There are 4 nested groupings, the coarsest first. Each group lies inside one group of the grouping before and may be the whole of it. The rows also spread widely along 13 directions, which tell nothing about the answers.
Known rows, each followed by its group in each grouping:
[  5  10 -26 -36 -19  19 -28  -4  23   9 -20   2 -12   0  37   5  -1  -1
 -24   5  12   5   4  -8 -10  -7  -3 -32]  dipez dukog J_701 J_750
[-10  14  -5 -13  13   0 -19   0   0 -29 -13 -32  11   7  12 -12 -26   8
   1 -14   5 -12  13  21 -12  -4   0  12]  Sotom zepa J_618 J_583
[ 32   4  -2   0  -1  13   4  11 -17  -2 -15  24  -5  -7  -4   3  24  22
  -1  33   1 -10   0   9 -27 -10   0 -17]  Sotom kaz J_81 J_405
[-33 -21  42   0 -24 -21  14   0  21   1   6   9  12 -17  -9  26  -4  -8
   9  15 -18   6  -5 -12   3 -17  10  29]  Sotom kaz J_81 J_757
[ 26   2  -8  -2  -2 -10  16  20 -54  10  -3  11  -9 -17 -11   5  25  11
  20  16  20   0  18   6 -23   8  28 -15]  Sotom kaz J_659 J_908
[-11 -22  -3   2 -19  13   6   9  31 -19  10  -9  -2  16  11 -25 -37 -36
 -19 -27  33  -8 -21  17   7  31   2   7]  Sotom zepa J_432 J_660
[ -4  40 -18   2  -8   0   1   0  22  -2   3  -1   7   4 -10  -4 -20  -3
 -44  -2  25  25 -20  33   9   0 -11   1]  Sotom kaz J_293 J_457
[ -8  21  -3  22   3  11  55 -14  18  -9  14  -9   9  31 -18 -21 -16 -27
 -17 -14 -12 -14 -25  13 -26   1 -30  -7]  Sotom zepa J_618 J_87
[ -4  13  12  -5   2 -30 -13  13 -11 -25   4  -1  -5 -16  -3   2 -26   1
   8  -5  27  10  -9  27   7  -2  -5  26]  dipez muvav J_609 J_921
[ 10 -23  26  -1  -8  -3  17   8   5 -20  -4  21 -14  -5  -9  13  11   4
  15  27 -24 -23 -10  -2 -37 -12 -11   4]  dipez muvav J_609 J_827
[  9  20  -8  12   6 -13  22 -18   5 -13  28   0   3   7 -15 -30 -16 -19
   1 -23  22  11 -22   4   4  -2 -23  -3]  dipez muvav J_609 J_827
[  0 -16   4  41   6 -18  30 -12   2  -5  39  -3 -22  -1 -38 -16   8 -15
  32   3   2   2  -3  -6  -6  10 -20   2]  Sotom kaz J_293 J_457
[ -4 -31   8  24  11  14  31  10  14  -3  16  22  -4  15 -28   7 -12 -14
 -15 -22 -21  -8  -3  -6   9  32  10   6]  dipez muvav J_609 J_827
[ 30   1  12 -26  16  -1  10  -9 -23  -2   8  21  24 -11 -25 -20   8   5
   5   7  -3  11  25   2 -19 -16  -2 -32]  dipez dukog J_701 J_750
[-35  26  -9  45  11 -17  17  -6 -12  22   6 -39 -11   7   2   9   1 -15
  20  -3 -18 -17  -4  -8   7  -2 -24   1]  Sotom zepa J_432 J_660
[ -8 -18  18  10   3  12  20 -11  12   3  10   6  13   3   2 -12  -5 -19
   8  -4 -18  -9   4 -17  -3  -6 -13 -17]  Sotom kaz J_81 J_757
[-10  22   4  -3   5   9  33  21 -25  21  -7  -1   9   5  20   5 -26 -37
 -23  -8  -8 -14  -4  24 -19   4 -29 -45]  dipez muvav J_609 J_827
[ 15  -9  31 -16  -8 -22 -15  15  -8 -34   2  34   5 -28   1   1 -17   5
  14   0  30  12 -14  14  12  -9   8  30]  dipez muvav J_609 J_921
[-16  43 -14  -6   8 -21 -23  12 -23   6 -23 -25  -8 -10  13  30  -4  21
  -2  12  -3  -2   7  14  -3 -15  -3   7]  dipez muvav J_609 J_921
[-16 -22  14  -6  14   1  12 -17  25 -28   8 -15  11  18 -19 -12 -17  -1
   6 -21 -27 -13  11 -13 -13  -1   3  21]  dipez dukog J_701 J_750
[ 12  -8  40 -17  -4  -3  26  14  -9 -19  -4  48  12 -12 -13  14 -11  -2
  -4   6 -10   2  -8  15 -18 -10   0   8]  dipez dukog J_701 J_750
[ -2  20 -13 -12  -7  11   4   1  22   5  -4  -2   0   4 -17   9  -9   8
 -40  14  -4  16   5  25 -20  -2  -5 -17]  Sotom kaz J_81 J_757
[-30  -8  12  12   2  10  -6  -3  18   8  -2   2  11  -1  25   9 -19 -18
   1 -19 -15  -4   5 -17  28   0  -5   1]  Sotom zepa J_618 J_87
[ 27 -15 -20 -19 -11   4  21 -28  21 -16  25   1   0  13 -22 -34  10  -5
   4 -20  15   8   2 -28 -23   1  18 -10]  dipez muvav J_609 J_827
[ -8   0   6  -4  18   6  15 -12  16 -14  14   1  14   3 -36  -1 -18  10
 -14 -14 -25  15  26  10 -10   0   5   0]  Sotom kaz J_659 J_908
[  3 -10  -2  -2  10  23  10 -25  41 -26   8 -13   9  23 -21 -29  -9   4
 -13   1 -22  -9   6   3 -30  -8 -20 -12]  Sotom kaz J_81 J_757
[  3 -24  15  -8 -17 -12  22  -4 -10  -1  16  10   7 -13  -8  -3  10 -11
  26  -5   9   5  11 -25  -9  -3  28   4]  Sotom kaz J_293 J_457
[ -2  -1  28   3   9 -11  10  -6  20 -22  26  27  11 -11 -18 -11 -36 -18
  -6 -18   4  20 -12  17  15  -4 -27   5]  dipez muvav J_609 J_827

New rows. What belongs after each?
[ -7 -22  11  19  25  20 -26 -16  31  13  -6   2  29   9  -8 -16  16   3
 -12  16 -31 -15   4 -25  38  -8 -14 -13]  dipez dukog J_701 J_750
[ 31  -4 -13 -13   5   7 -18  -2 -14   4  -5  30 -13 -17   2  12  24  26
  14   5   0  10  21 -27   2  -6  20 -16]  dipez muvav J_609 J_921
[  6  -1  -1  21  17  18   7   4  13   9  -2   9  10  14 -21  -6   7  -1
 -28  15 -19 -13 -10   6   9   7 -16 -17]  dipez muvav J_609 J_921
[-12 -13  21 -13  12 -26 -23  17 -41  -8 -20 -26  -4 -20  21  20   4  13
  45  18 -17 -29  28  -6 -22 -17   6   7]  dipez muvav J_609 J_827
[ -3  52 -18   2  23  16  -7   3 -18  -2 -22 -17   6   7  31  -2 -20   5
 -14  -2  -7 -12   6  27 -15 -17 -35 -30]  Sotom kaz J_293 J_457
[ -2  27  15  16 -16 -23 -15   7  -3   5  -9  25   0 -30   6  20  15  12
   4  38  17  14 -29  10  19 -27 -13  16]  Sotom kaz J_659 J_908
[-15 -23   6   0  -3   9  -2  10  18   9  -5  -1 -15   0   5  21  -3 -10
  -8  11 -27 -15   9  -6 -11   8  -9 -17]  dipez muvav J_609 J_827
[ 14  16 -32  28   2  24  13  -7  28 -11  -8   8 -16  32   2  -6  11   7
 -23  -5  -4 -21 -38 -11  -2   6  -9   7]  dipez muvav J_609 J_827
[ -6   1   7   7 -20  -1 -34  -1  45  -6  -9  20 -22 -18   5  24   9  21
 -10  41  -2  12 -17   4   8 -20 -21  14]  Sotom kaz J_81 J_405
[ -7  20   3  -4 -10 -14  17  -5  -3   1  15   9 -19 -17   6  14 -19 -10
  12  -9   8  22   5   6 -16 -11 -18  -9]  Sotom kaz J_81 J_405
[ 13  12 -43  19   5  17 -15   1   9   3   2  -6 -47   5   5   3   6   9
  -4   9  10   1   8   8 -14  17 -21 -28]  Sotom kaz J_293 J_457
[  7   4   5  25  23   3   0  11 -10   0  -3  21  -2  -6 -43  23  12  34
  -6  16 -26   3  14  13   7   6  12  13]  Sotom zepa J_432 J_660
[-24  17  17  -3 -28  -8   9   9  23 -15 -11  18   3  -6  19  30 -19  -3
 -16  -2   4   6 -30   6   5 -15   6  38]  Sotom kaz J_293 J_457
[ 21 -23   3   9   9  14 -25  28  -9   8 -25  22   3  -3 -15   6  29  21
 -18  41   0 -18  -1  10  12  15  14  -4]  dipez dukog J_701 J_750
[ 16   2   5   8  17  10  -3 -14   4  19  20  22   0 -19 -18 -12   3  -4
   0  19 -11  22  23   4   0 -10 -40 -57]  Sotom kaz J_81 J_757
[ -6  11  -9   0  13 -13 -48   7  -3  14  -8   3  -2 -23   0  24   4  26
  -5  11   0  19  18  -3  37  -4   9   4]  dipez muvav J_609 J_827
[ -8  32   0 -20   5 -15 -19 -14 -12  13 -16 -12  25 -13  16  11  12  17
   7   9 -12   3  12 -23   6 -40   4  -5]  dipez muvav J_609 J_921
[-10   5 -14 -38 -23 -12 -40   1  22  -8 -26 -40  -7   0  18   0   7   9
 -10  38  14 -11  -1  10 -30 -19  -3  -2]  dipez dukog J_701 J_750
[  8   4  11  12  24   4  26   8 -29   3  15  23  -8 -13 -24  12 -14  -1
  11 -12 -20   8  29  15 -13  10 -10 -24]  Sotom zepa J_432 J_660
[ 18 -25  -2  24   9  12  10  -9   2  13  15   0  19   8 -25 -39  24 -14
   5  10   7 -13   2 -13  12  12   2 -24]  Sotom zepa J_618 J_583
[ 11   9 -12 -11 -19  18  24  14  17 -11 -10  11 -13  14 -19  13  -4   6
 -37  11  -2  -3 -10  27 -40  11  10  -2]  Sotom zepa J_432 J_660
[ 26   9 -22  10   9   5 -16 -12  18 -17  23   7 -28  -8 -15 -30  -7   2
   1   9  29  21   2  25  -7   6 -39 -29]  Sotom kaz J_659 J_908
[  5 -10 -14 -18 -22  25  -1  17   9  -7  -8  19 -26  -1  41   7 -27 -17
 -13 -22  26   3   0   7 -13  22   6 -19]  Sotom kaz J_81 J_757
[  5 -30  36 -18 -15 -14  14  21  -5   0   1  31  12 -17 -33  14   6  -3
  -8  25   0   6   2  13  -9   4  21   8]  dipez dukog J_701 J_750
[  7  13 -22  20  -2  12   7 -19  35   4  17   0  -8  13 -21 -21   4  -9
 -19   7   8   9 -16   5   1   5 -26 -18]  Sotom zepa J_618 J_87
[-25  -1  30  10   9 -16 -26 -24  30  -4  21  -1   5 -26   0  -4 -21 -10
  22   6 -15  17  10  -3  24 -28 -46  -8]  Sotom zepa J_432 J_660
[ 12   4  -4 -17 -11   5  17  -3 -10   5  -3   6  17  -2  -4  -2  14   4
  -5   5   3   3  11 -11 -19 -10  25 -13]  Sotom kaz J_293 J_457
[ 28 -10 -29 -26 -28   1   9   1   7 -15  -1   1 -36   6  -4   2  21  10
   3  11  18  -5  -3 -10 -50   6  23  -5]  dipez muvav J_609 J_827
[  6  10 -25   6  -2   2  -5   5  -2 -11  -5  -3 -17   5  -4   7   2  22
  -2  -9  17   4   0   1  -2  13  26  21]  Sotom kaz J_81 J_757
[ 18  -7  -6  -1   0 -22  -4  23 -49  11  -5  -8 -28 -19  -5  11  25   6
  31  31  13 -13  17   6 -27   8   5 -19]  dipez muvav J_609 J_921
[ -4 -24  12  27  -2  25  30   6  40 -15  14  26 -14  16 -18  -3 -21 -23
 -21  -4 -14  -9 -20  17  -8  24 -25  -2]  Sotom zepa J_618 J_87
[-23  19   1   6  -7 -13  11   8  -9  30   6 -11  -1 -14   0  15  -8 -20
  -8  11   3  13   7  15   1   0 -15 -25]  Sotom kaz J_659 J_908
[ -5  10  -2 -24 -25   3   6   0  25  24   5  14   7 -13 -15  16  -3  -5
 -40  18   3  34   9  13  -7  -6   3 -26]  Sotom kaz J_81 J_405
[-13  -3  29 -14 -20 -15  -4  19 -10  -7 -10  15   4 -26  24  20 -18  -7
  10   7  15   5  -4  12   0 -11   6  13]  Sotom kaz J_81 J_757
[ -4  16  -7   4  -1   3  10  20 -27  29 -18 -17   9   1   4   7  13  -3
 -15  27   0 -15   5  17 -15   1   0 -26]  Sotom kaz J_81 J_405
[ -4 -11   3  -2 -27   6  36  16   4   7  -6  18 -30  -1  -7  41  14  -1
  -6  23 -22  -8   3  -2 -47   4  10  -7]  Sotom kaz J_293 J_457
[ -5 -14  20  -2 -14   1  28  13 -13  25  17  25   7 -19   6   4 -11 -39
  -1  -5  10  13   8   1   4   9  -3 -34]  Sotom kaz J_293 J_457
[ 13 -25   4  -6 -15  17   6  19 -13  12 -11  24  10  -5  14   2  10  -6
  -5   2  15  -7   3 -13   5  13  35 -10]  Sotom kaz J_81 J_757
[-18   7 -14  13  -8  22  19 -20  42  -5  -9 -15  13  33   2  -4   2   1
 -23  -9 -22 -17 -18 -23  -5  -8   6  14]  Sotom kaz J_81 J_757
[-18   6  -4   3  11   3 -19   3  10   1   9  -3  -4 -11   8   5 -33  -9
 -10 -17   6  19  19  16  19   9 -14 -12]  Sotom kaz J_293 J_457
[ 23  14 -18   7  -5   8  14  -1  14 -23   5  -2  -8  16 -20 -27  -3   3
 -20  11  26  -2 -23  31 -28   5 -15  -2]  Sotom kaz J_81 J_405
[ 24  -2 -22  13 -26  10  13  -7  12  10   3  33 -14   2  -5   3  36   7
   1   7  20   6 -21 -32   7   4  27   6]  Sotom zepa J_618 J_87
[ 12 -29   0  16  29  -3 -31   4 -10  -6  12  -5 -27 -14  -2 -13   0   0
  32  11  -3 -12  25   1   1  11 -30 -27]  dipez muvav J_609 J_827
